There are 3 nested groupings, the coarsest first. Each group lies inside one group of the grouping before and may be the whole of it. The rows also spread widely along 12 directions, which tell nothing about the answers.
In the rows, 128 means zero.
Known rows, each followed by its group in each grouping:
[144 125  70 103 131 115 123 123 152 157 145 132  83 128 158 145  99 120
 144 129 110 125 128 151 130 131 112 103 155 104 107  92 126 115  95 173]
tido z_878 rir
[103  83 109 153 115 110 150 111 162 124 111  86 110 120 165 158 130 136
 129 102 105  93 140 144 118  84 116 133 116 105 101  77  92  97 123 135]
delam z_719 Lin
[137 136  80 149 107  96 136 110 139 148 148 129 126 123 160 126  95 164
 138 135 138 126 154 155 126  89 146 109 172 132 127 104  73 125 135 150]
tipor z_170 luz
[136 141  81 139 115 109  98  97 176 165 133 156 112 120 177 112 141 165
 105 148 122 171  96 152 131 130 107 114 120 138 118  74 117 156 135 185]
delam z_90 Leg
[131 144 121 171 146 128 117  74 190  63 143 118 140 152 158 124 150 108
  95 129 179  99 111 117 105 108 126 153 136  64 119  55  84  81 160 127]
delam z_468 Gulir
[134  88 117  91 120 111 151  84 137 167 135  93 111 147 148 137  99 128
 130 123  96  95 143 145 130  73 111 144 129 116 118  56  99 104 115 112]
nomog z_775 geset
[117  95 123 178 122 134 131 146 169 110 125 133 125 113 134 136 128 143
 135  98 135 122 135 142 142 109 140  89 136 137 112 129 100 125 169 149]
delam z_719 gigeb
[104  95 110 141 152 138 135 150 183 133 124 131  81 116 136 161 137 107
 139  94 114 108 122 127 154 144 110 105 114  92  91 103 150 110 126 151]
tido z_733 saz
[109 177  73 109 123 139 125 101 128 119 135 165 109 157  88  82 155 151
  93 120 180 102 104 148  92 128 101 112 171 118 137  87  72  96 168  97]
nomog z_901 vuku
[113  88 107  93 110 102 148  76 132 192 140 120 105 143 124 122 116 116
 121 109  87 158 121 171 122  93  97 105 113 147 127  86 127 137 120 134]
delam z_300 revi
[137  99 142 137 128 134 144 111 151 149 148 139 137 134 103 114 109 123
 143 106 123 139 124 144 138  97 135  85 133 149 142 113 118 132 174 113]
tipor z_401 suner
[166  81 134 127 182 103 133 146 178 128 140 131 105 136 188 170 113 113
 149 128  99 107 177 126 132 118 133 111 106  96 106  90 118 125  85 152]
nomog z_779 kove
[143  87 127  81 135 133 112  77 159 171 143 150  80 127 136 120 135 117
 151 112  70 163  49 144  88 100  95  84 102 107 149  45 148 139 125 167]
delam z_468 kurak
[165 162 115  99 140 106 130  98 134 131 118 119 148 146 153 119 111 137
  98 169 143 126 112 131  89  96 130 126 125 114 138  71  63 117 123 114]
delam z_90 Sibeg
[160 124 160  73 149 166 147 109 121 132  93 108 126 146 116 115  78 188
 116 146 144  91  80  97 145  91 124 154 135 137 119  45  67 112 142 106]
nomog z_901 moza
[155  97 131 107 138 117 125  73 156 132 154 127 115 158 137 120  95 121
 136 128 130 137 118 129 117 102 117 118 131 119 136  76 109 113 113 149]
delam z_468 Dat
[125  73 125 155 134 118 142 101 157 104 132  90 110 134 154 151 106 110
 156 104 111  93 122 130  94  72 132 117 137  89 121  79  96  88 138 139]
delam z_300 dof
[111 106 139 134 136 153 135  71 161 128 126 102 112 143 127 129 111 111
 127 116 123 148  70 127 152 109 120 148 130 108 118  78 127  99 161 133]
tido z_878 tugal
[128  62 131 143 109 115 131 135 159 139 128 113 104 119 156 115 116 172
 142  85 110  56 153 139 123  91 120 115 141 105 114  54  90  84 120 144]
tido z_878 sobeb
[163 141 156 170 174 151 117 162 184  56 124 155 161 145 123 130 115 143
 110 139 196  92 144  95 141 142 154 109 140 112 116 115  80 109 168 127]
delam z_90 Sibeg
[149  99 170 137 126 109 125  78 161 117 166 152 163 168 107  75 134 127
  97 113 161 130 150 146 107  98 127 104 121 141 159  87  92 116 161 104]
delam z_468 Dat
[198 139 161 103 184 137 122 109 173 103 134 113 144 145 161 146  88 104
 120 164 143 108 112 100 137 116 138 135 118  81 122  62 107 105 116 134]
tido z_878 rir
[120  78 134 168 116 118 139 115 146 128 122 123 102 122 146 119 118 180
 165  94 112 116 113 135  95  80 147 101 145 132 138  82  78 109 163 146]
tipor z_170 luz
[ 70  72 103 106 115  96 171  95 123 171  93  98  74 153 117 140 134 160
 133  86  85 128 122 162  96 108  92 124 107 136 103  92  86  99 104 116]
delam z_468 kurak
[139 122 138  89 155 147 132 137 150 130 116 148 118 144 110 111 143 141
 101 117 137  82 125 126 124 121 107 112 113 115 125  68  97 116 140  96]
nomog z_901 vuku
[117 103 134 134 143 107 138  94 177 150 163 148 135 163 119 125 155  80
  97 111 125 146 174 162 136 120 116 113  99 123 127 114 133 132 149  94]
nomog z_775 geset
[146 165  94 114 141 120 130 107 145 144 138 132 119 138 138 124 119 110
 111 151 137 155 110 149 125 125 130 110 144 110 127 111 106 120 129 129]
tido z_878 tugal
[119 111 114 141 122 123 148  84 162 146 129 100 120 136 154 143 100 139
 125 123 119 127 120 132 155  93 120 147 130 118 110  74 104 116 140 138]
tipor z_170 luz
[ 98  96 139 164 124  99 138  83 166 123 131 145 123 174 119  89 150 177
  97 100 163 145 151 151 120 134 109 138 117 152 116  94  83 112 146 128]
delam z_468 Gulir
[131  63 164 140 144 122 132 117 165 124 113 126 120 144 144 126 118 163
 134 107 116 119 130 121 115 110 121 122 102 133 124  72  95 110 130 142]
delam z_90 Sibeg
[101 109  77 111 113 103 143 118 138 179 125 141  96 135 118 122 132 147
 113 105 112 123 149 171 124 124  93  99 127 146 104 103 113 133 120 142]
delam z_300 revi
[141 120 125 136 158 114 136 122 164 123 133 144 121 155 125 135 118 127
 118 127 147 137 155 136 129 139 125 109 120 131 111 123 114 131 127 140]
delam z_300 revi
[116 121  95  97 124 131 129 118 147 164  98 143  74 136 141 112 129 204
 120 124 117 107  94 134 123 124  95 142 131 132 100  45  97 127 124 153]
nomog z_775 geset
[128 109 104 139 125 114 136 136 152 122 123 137 115 142 126 123 124 169
 121 109 150 104 160 145 123 126 117 109 139 136 107 109  82 113 127 144]
delam z_719 gigeb
[164 108 108 108 127 118 139 109 152 131 145  96 142 129 156 152  71 113
 126 141 129  77 148 130 151  76 125 128 150 100 114  73  94 112 116 139]
delam z_300 dof

New rows. What belongs after each?
[151 128  86 102  98 120 128  74 145 153 176 120 142 125 143 132  97  88
 119 143 120 139 126 163 137  72 113 100 155 117 142  89 120 133 133 142]
delam z_719 Lin
[115 108 100 142 119 136 111 139 144 134 129 188  91 144  98  92 121 194
 147 102 147 150 111 140 112 150 115  75 165 168 126 123 104 131 154 171]
delam z_90 Sibeg
[140 143 101 127 155 139 139 154 163 112 134 155 116 138 110 139 114 125
 129 120 153  97 150 129 138 142 125  93 147 102 113 119 105 115 143 124]
tipor z_170 luz
[146  71 155 154 118 136 128  80 163 112 170 122 145 142 126 123  89 110
 151 110 133 140 132 137 141  72 138 104 146 137 147 101 120 120 162 147]
delam z_719 Lin
[111  78 160 136 132 124 167 123 118 130  80 101 105 141 111 129 107 189
 150 103 113 150 103 135 104  98 142 111 115 172 123 120  64 115 149 123]
delam z_719 gigeb
[159 134  88 136 157 136 100 117 197 123 139 126  88 107 198 163 115 111
 142 144 117 130  90 115 146 132 123 124 136  73  99  61 141 121 112 199]
tido z_878 rir
[152 134 111 168 148 101 136 152 161 123 138 158 131 137 139 131 123 151
 144 127 149 146 166 147 118 129 155  76 134 145 127 146  90 141 146 132]
tipor z_401 suner
[102  73 119 190 129 133 127  71 162  97 131  92  75 123 173 157 117 116
 188  96 100 159  59 130  85  79 153 117 141  98 126  83 105  94 159 175]
delam z_468 Gulir
[120  99 118 170 134 113 160 147 131  98  83  94 101 138 147 153  83 213
 159 116 146 118 145 123 123 111 156 129 153 159  93 133  43 101 126 158]
delam z_719 gigeb
[156 135  96 142 141 147 110 130 201 116 142 118 142 108 173 166 101  99
 107 150 139  92 129 119 190 115 116 129 130  83  91  81 130 124 136 160]
delam z_90 Leg
[170 101 168 129 172 170 114 121 191 107 136 160 109 130 133 123 131 118
 155 112 121 124  67  99 111 115 126  97 105  94 141  49 141 123 168 152]
tipor z_401 suner
[ 94 160  49 175 116 102 123 104 159 108 159 154 102 148 122 122 147 114
 117 115 170 150 139 164 101 141 124  90 166 113 116 148 100 109 151 138]
delam z_468 Dat
[141  71 149 149 129 129 118  84 177 145 148 112 109 120 169 136  97 124
 154 116 108 150  92 122 151  87 132 129 124 113 126  60 140 123 140 176]
tido z_733 saz
[125  93 135 155 132 124 113  91 186 149 151 141 119 115 158 129 149 108
 121 116 101 182  91 149 137 107 129  94  97 128 126  89 139 156 157 159]
delam z_468 Gulir
[136 138  84 131 117 135 118 113 149 117 123 127 112 131 145 120 103 169
 125 137 149 106  96 130 122 112 113 124 161 117 115  73  82 106 144 158]
delam z_90 Leg
[155 104 137 125 137 113 131 111 141 124 136 137 123 145 133 113 108 160
 135 128 137 125 128 138 103 104 135 101 139 135 133  88  79 120 126 139]
delam z_468 Gulir
[128 167  60 136 133 121 128 119 156 115 151 153 115 143 137 127 123 130
 112 140 172 103 143 146 131 132 120 118 178 104 111 109  91 108 143 133]
nomog z_779 kove
[129 130 105 122 129  79 147  98 131 154 143 120 125 151 136 118 134 118
 114 124 124 135 157 175  86 109 130 105 133 122 138 114  83 102 119 105]
tido z_878 rir
[140 135 155 117 147 130 146 124 136 131  84 124 146 152 112 114 113 186
 100 145 145 147 102 126 128 124 128 122 104 165 120 109  66 131 151 106]
delam z_90 Leg
[147 155 112 184 168 156 119 147 188  55 136 120 131 131 146 155 104  99
 132 135 182  93 125 102 157 137 160 125 169  72 101 123 101  85 161 141]
tido z_878 tugal
[155 128 119 114 147 121 120 124 144 118 140 170 122 165 111 105 110 152
 131 134 156 140 141 135  98 140 127  89 147 140 138 114  92 120 124 143]
delam z_90 Sibeg
[ 94  72 127 185 136 105 141  91 199 140 150 117 114 149 160 158 144  94
 120  99 112 150 172 150 169 115 123 142  98 124 102 112 143 128 150 129]
nomog z_775 geset
[141 136 146 133 166 128 153 102 150  95 119  79 152 147 154 162 112  91
 109 145 143  95 136 114 132  82 149 148 119  92 120  91  67  92 145  74]
nomog z_901 vuku
[120  86 105 150 116 117 131 102 167 138 137 114 100 124 164 144 122 127
 142 105 104 137 126 151 126  95 119 111 124 121 115  92 118 118 128 165]
delam z_719 gigeb
[135 143 101  99 165 108 153 116 173 157 120 113 115 138 159 172 131  88
 106 142 101 126 143 139 137 122 108 128  88  85 103  86 118 128  97 114]
tipor z_170 luz
[173 102 179 111 148 110 131  66 133 162 132 111 138 136 150 128  91 133
 151 157  91 224  63 138 100  66 163  93  99 164 165  99  96 168 146 141]
delam z_468 kurak
[102 111  93 126 127 110 155 137 115 137 109 101  87 127 126 134 127 130
 149 102 104 104 121 159  79 100 135  91 150 107 124 117  72  80 127 107]
tido z_878 tugal
[137 130 119 182 142 127 111  97 194  72 134 130 122 135 171 133 149 133
 124 129 159 124 109 119  98 110 131 131 132  88 123  71  97 102 153 163]
delam z_719 Lin
[151 148 125 112 149 121 141 117 137 151 115 140 117 130 133 124 123 144
 134 141 112 166  88 138  94 105 145  86 117 134 144 101  90 146 149 122]
tipor z_170 luz
[149 124  97 132 132 123 129  78 177 114 166 109 142 150 152 144  83  94
 113 141 157  99 148 130 162  98 109 147 160  86 106  75 117 104 131 150]
delam z_300 dof
[183 127 138  89 171 123 133  85 168 119 161 111 137 169 146 149  83  75
 116 153 154 113 145 110 148 114 117 147 124  73 121  67 128  97  95 131]
tido z_733 saz
[106 139 108 135 147 102 161 107 139 107 120  91 119 158 122 140 144  96
 115 109 142  99 147 152  82 115 130 121 130  79 120 117  72  64 132  69]
tido z_878 sobeb
[106  90 106 187 126  86 122 132 163 121 153 159  95 144 146 103 161 144
 145  85 133 127 172 169  74 130 140  80 145 120 133 127  94  97 134 147]
tido z_878 tugal
[153 141 143 131 163 149 140  90 165  79 123 111 141 162 124 146 102 120
 118 147 165 135 102 104 130 114 128 143 129 107 122  92  98 103 145 127]
delam z_719 Lin
[144 147  77 157 131 131 111 138 176 120 149 153 105  98 163 139 135 113
 147 123 124 118 108 142 103 105 141  74 154  82 132  89 112 127 160 159]
tipor z_170 luz
[132  84 131  98 128 153 124 138 166 165 141 144 111 108 112 117 123 113
 125  94  96  97 110 147 159 120 101  85 124 114 121  75 147 124 144 136]
tido z_878 rir
[137  66 148 147 137 151 129  71 186  95 173 122 123 156 120 138 104  73
 152  90 132 128 129 125 144 101 116 116 134 101 134  91 148  97 156 150]
delam z_719 gigeb
[152 127 124 143 147 116 139 132 162 140 121 131 127 124 155 137 118 153
 136 133 125 136 124 132 127 110 141 106 111 133 120  92  95 136 140 139]
tipor z_401 suner
[176  90 144  88 173 180 111 128 165  94 163 148 102 139 114 140  97  72
 169 107 122  74 104 103 121 101 120  83 151  72 145  65 137  96 142 132]
nomog z_901 vuku
[111  93 110 153 115 141 132 160 154 104 143 145 119 109  98 126 144 107
 136  77 129  70 147 156 106 100 124  57 147 107 131 123 106 101 166 111]
delam z_719 Lin
[103  99  98 154 118 108 146 112 124 130 124 120  91 153 120 120  98 171
 157  97 137 129 144 155 110 125 131 115 172 147 114 133  78  86 132 143]
tido z_878 rir
[ 93  69 132 148 120 111 141  60 164 141 140 113 104 147 154 118 157 115
 120  91 102 123 115 149 104  81 107 144 111 105 130  53 109  95 155 117]
nomog z_779 kove
[ 81  79 127 178  93 114 129  62 167 133 144 142 115 160 116  90 154 164
 114  84 140 166 124 159 120 110  99 126 130 158 129  95 115 118 172 147]
delam z_719 Lin
[ 95 145 116 174 147 141 130 100 165 105 120 141 107 135 107 137 152 112
 131 113 142 196  60 136 112 134 143  91 125 130 124 148 116 134 196 130]
delam z_468 kurak
[143  93 145 148 133 109 135 101 179 154 140 110 150 119 168 143 117 111
 104 130 109 133 140 144 156  86 131 120  94 126 116  78 123 147 139 141]
delam z_300 revi
[129 110 122 170 116 126 111 161 170 131 116 152 126  91 156 107 138 196
 113 116 136 108 112 141 138 110 142  89 132 143 111  82  82 146 167 160]
delam z_468 Gulir
[131 102 123 104 154 162 131 111 156 146 134 127  87 104 139 158 131  69
 158 115  70 150  44 132 115  91 126  85 115  92 135  83 145 132 164 127]
nomog z_779 kove
[124  57 123 116 129 117 136 102 162 171 136 136  94 149 137 130 100 154
 140 105  96 142 136 146 151 119  94 117 117 150 105  84 138 137 108 178]
delam z_300 dof
[112 118 122 143 130 129 147 120 120 121 125 120 121 139 111 122 122 138
 136 111 137 120 121 148 103  89 148  95 148 143 141 127  69 109 172  94]
nomog z_901 vuku
[135 155  72 150 136  96 128 105 140 131 123 132  96 142 182 136 110 187
 134 159 148 157 121 143 106 121 145 132 163 136 108 105  67 126 119 168]
nomog z_779 kove
[136 124 130 133 152 127 143  83 161 116 147  90 132 155 139 156 101  66
 127 126 134 134 131 132 148 105 134 135 133  88 119 110 117  90 134 106]
tido z_878 sobeb
[154 154  99 151 134  95 117  88 159 114 152 164 131 174 143 109 125 161
 112 154 178 180 155 149 105 137 128 114 147 149 132 124  89 134 122 165]
delam z_719 Lin
[ 88  98  97 111 128 110 177  96 121 151 110  91  96 161 103 151 100 123
 135 106 113 133 140 156 124 110 105 123 132 137 100 128  96 103 121 110]
delam z_300 dof
[ 88 146  60 190 119  98 131 137 171 124 120 123 106 106 171 150 163 142
 106 121 138 133 132 164 124 128 133 107 132 113  90 123  87 128 143 144]
delam z_468 Gulir
